The rows of a group lie close to one hidden flat surface of 6 dimensions, which passes through zero. Surfaces can cross.
In the rows, 128 means zero.
Some rows, each with its group after it:
[158  94 157 131 107 136 114 134  97 107 155 179 155  89  98 161  77] => K_156
[104 210  99 150 154 106 160 137 132 114 105 105 112 118 153 104 124] => K_796
[100 148 128 143 168 141 152 110  98 127 116 118 117 121 152 133 170] => K_156
[ 95 137 120 132 137 125 128 115 146 152 108  65 101 146 146 135 163] => K_156
[140 122 136 125 137 147 142 129 114 111 110 173 141 140 132  91 146] => K_720
[117 197  76 146 167  88 145 114 148 120 119 103 104 133 150 109 135] => K_796
[106 185 132 173 171 130 165 113  84  82 106 157 123  92 149 122 131] => K_156
[134 157 142 151 118 121 142 148  89  97 161 157 142  67 118 169  56] => K_720
[157 106 147 116 137 156 139 136  82 111 158 205 161 114 119 132 119] => K_720
[203  79 146 184 141 143  86  54 165 127  71 142  68 130 164 160 147] => K_438
[144  92 162 142  88 174 120 142 172 150 141 139  40 166 227 161 141] => K_796
[120 115 163 136 111 145 129 135 108 114 108 136 146 109 117 130 112] => K_720
[152 174  93 130 163 100 148 124 114  98 120 171 160 121 107  84 117] => K_720
[116  55 186 145  95 148 106 117 122 120 130 143 115 128 135 146 133] => K_438
[ 94 184 131 142 175 143 178 129  62 104 127 142 154  91 127 128 141] => K_156
[188 129 109 123 140 143 108 104 143 171  69  84 140 118  98 152 133] => K_438
[ 96  92 170 153 173 172 129  63  68 137  57  88 150 106 100 151 203] => K_796
[116 103 139  95 123 158 130 139 116 148 113 119 158 147 104 108 161] => K_720
[101  83 202 148 167 224 151  84  49 139  60 120 141 109 139 157 221] => K_796
[106 156 112 170 139  92 135 114 163  94 132 139  68 147 187 104 134] => K_438
[134 110 126 138 125 149 122 117 182 157 123 113  52 183 210 128 177] => K_796
[111  80 189 111  40 147 103 170 133 141  83  85 177 114  63 126  80] => K_156
[123 136 116  84 147 134 147 141  92 128 110 139 202 129  66  81 145] => K_720
[171 151 106 188 144  99 103  80 171 123  80 103  70 115 158 151 114] => K_438
[145 112 133 133 133 148 121 108 139 142  89 120 121 148 134 114 160] => K_438
[158  29 182 129  95 162  84 107 109 136 154 151 135 109 106 193 116] => K_438
[173  88  30  77 208  75  94  59 157 152 179 148 135 196  99  93 211] => K_796
[160  62 165 130 125 162 110 107 107 118 137 189 132 127 130 142 139] => K_156

New rows, each followed by its group:
[130 139 132 134 141 142 145 127 118 116  96 147 135 130 131 101 140] => K_438
[140 134 137 131 110 123 122 139 100 127 138 117 161  73  85 175  73] => K_438
[171  70 146 135  95 124  89 118 152 122 144 158 115 125 122 148  93] => K_156
[139 125  79 143 156  78  99  76 183 143 129  85  76 163 149 132 159] => K_796
[162  81  88  95 174 122 108  86 139 151 165 156 127 172 126 118 192] => K_796
[138 100 134 163 152 128 107  73 132 140 120 102  80 119 155 182 151] => K_796
[115  83 133 133 142 126 102  75 140 146  89  81 125 145 109 126 180] => K_796
[151 100 133 117 109 129 113 136 129 131 147 147 137 127 113 138 108] => K_156
[108 186 126 101 115 133 151 176  83 132 108 100 204  81  62 126  83] => K_438
[175  81  97 116 150 137  94  80 183 174 117 113  74 193 168 130 200] => K_438
[105 159 137 148 108 117 136 139 150 114  69 103 127 134 129  86 113] => K_156
[ 95 177 116 151 173 120 153 109  97 119 138 104 112 100 149 156 147] => K_156
[146 197  72 106 135  69 144 169 119  99 186 174 170 103  91 106  54] => K_796
[ 94 161  95 107 123  99 131 148 153 147 152  75 118 146 131 121 130] => K_438
[101 207  56  82 164  86 153 150 129 147 129  73 179 136  82  88 138] => K_720
[193  71 143 117 112 148 113 127 151 106 117 226 137 171 134  72 132] => K_156
[134  52 151 131 111 134  94 101 147 132 170 143  87 152 154 158 146] => K_438
[100 138  83  72 161 138 142 134 138 183 154  82 128 179 139 117 201] => K_156
[161 139 119 126  67  90 107 166 171 115 128 136 144 118  90 113  42] => K_156
[182 132 119  96 154 175 143 125  99 155  81 144 183 124  89 116 151] => K_438
[172 167 103 124 143 104 144 151  95  95 191 207 163  88 107 137  58] => K_156
[125 118  97  89 130 110 111 129 125 165 178  87 148 118  88 170 122] => K_720
[166 136  84  82 100  99 117 169 159 143 186 144 154 138  95 124  74] => K_156
[148  38 188 112  58 155  85 139 139 140 114 127 152 127  89 146 102] => K_156
[145 198  74 165 166  72 138 110 152 100 153 139  82 115 164 134 100] => K_156
[155 115  97  88 124 118 112 141 124 154 207 134 144 115 104 171 100] => K_156
[120 192 121 135 179 137 176 130  51 100 139 163 172  70 110 138 115] => K_796
[126 167  74 190 223  81 117  28 118 123 105  65  77 102 142 173 180] => K_796
[ 68 171 127 143 121 100 151 151 139 102 125 111 108 143 154  86 129] => K_438
[157 178  53 138 178  82 129 100 184 133 146 126  65 167 185 111 153] => K_438
[148 198  80 137 164  98 147 127 138 118 122 134 121 119 139 115 114] => K_438
[101 186  81  97 173 128 165 144 106 147 151 110 145 138 135 108 163] => K_156
[103 159 103 152 171 109 126  91 108 145 173  81  91  94 153 207 141] => K_156
[151 121 104 135 165 116 118  90 124 132 152 136 110 126 135 153 145] => K_796
[113  63 193 177  85 135  92 103 139 110 112 123  90 116 145 159 112] => K_438
[ 53  82 219 116  66 219 144 176 120 166 104  80  99 153 188 150 175] => K_720
[145 102 107  99 136 113 110 122 119 128 156 151 169 134  81 117 128] => K_796
[103 120 145  91  92 151 140 169 150 141  89 117 154 175 120  57 149] => K_796
[107  99 153 119 127 160 128 118 119 147 100 112 129 149 132 124 174] => K_156
[112 150 123 134 148 131 147 125 118 120 110 127 123 131 141 108 150] => K_156
[108 183 140 164 119 125 160 153 116  94 128 141  99  96 170 135  90] => K_720
[139 128 154 124 111 143 138 154  87 109 161 172 160  81 106 160  73] => K_796
[110 204  90 142 148  91 151 139 127 119 139 101 124 105 131 132 100] => K_156
[101 147 142  94 137 165 167 157  96 121  70 141 191 151 100  48 166] => K_720
[ 88 165 180 155 116 158 173 154  97  78  25 146 171 115 114  47 129] => K_156
[ 96 161 148 165 102 109 130 136 152 110  55  80 117 123 130  97 113] => K_156
[183  62 149 155 108 121  84  99 153 116 155 172  96 118 134 169  96] => K_156
[137 109 133 157 116  98  95 104 139 124 137 103 112  95 110 174  93] => K_796
[169 143 128 123 146 157 135 118 114 143  62 125 161 119 103 119 138] => K_438
[137 142 115 102 124 123 125 146 107 143 153 108 163  97  87 158  98] => K_438
[129 141 129 143  83  96 114 152 161 117 139 114 117 110 125 141  61] => K_796
[112 173  98 129 180 134 162 115 121 133 101 119 120 150 156  95 189] => K_796
[154  94  94  75 118 103 106 140 162 143 165 156 150 178  98  83 135] => K_796
[161 158  86 138 194 105 136  94  91 111 188 173 129  96 129 168 124] => K_796
[161 140  91 139 143  75 105 105 130 115 161 130 137  98  92 156  82] => K_720
[ 91 134 145 127 139 136 159 144 114  94 135 178 128 155 158  69 158] => K_438
[148 178  81 149 152  71 125 112 144 107 133 125 124 112 117 122  93] => K_720
[132  79 154 132 114 151 105 108 148 154  88  97 118 145 124 135 154] => K_438
[137  88 118 100 135 147 115 119 138 158 162 132 112 159 147 144 168] => K_720
[122 124 144 113  94 136 133 162 134 127 128 139 141 135 124 109 108] => K_796
[123 120 115  98 136 135 129 139 120 154 168 120 134 137 128 147 140] => K_720
[ 89 138 153 122 110 142 137 147  97 135 113  89 163 102  96 143 120] => K_156
[135 130 131 132 102 121 128 142 170 116  71 133 126 164 129  63 123] => K_156
[144 104 126 118 138 129 116 116 103 140 190 141 131  98 117 188 113] => K_156
[ 93 100 149 122 101 129 118 135 138 139 127  93 120 141 128 127 139] => K_438
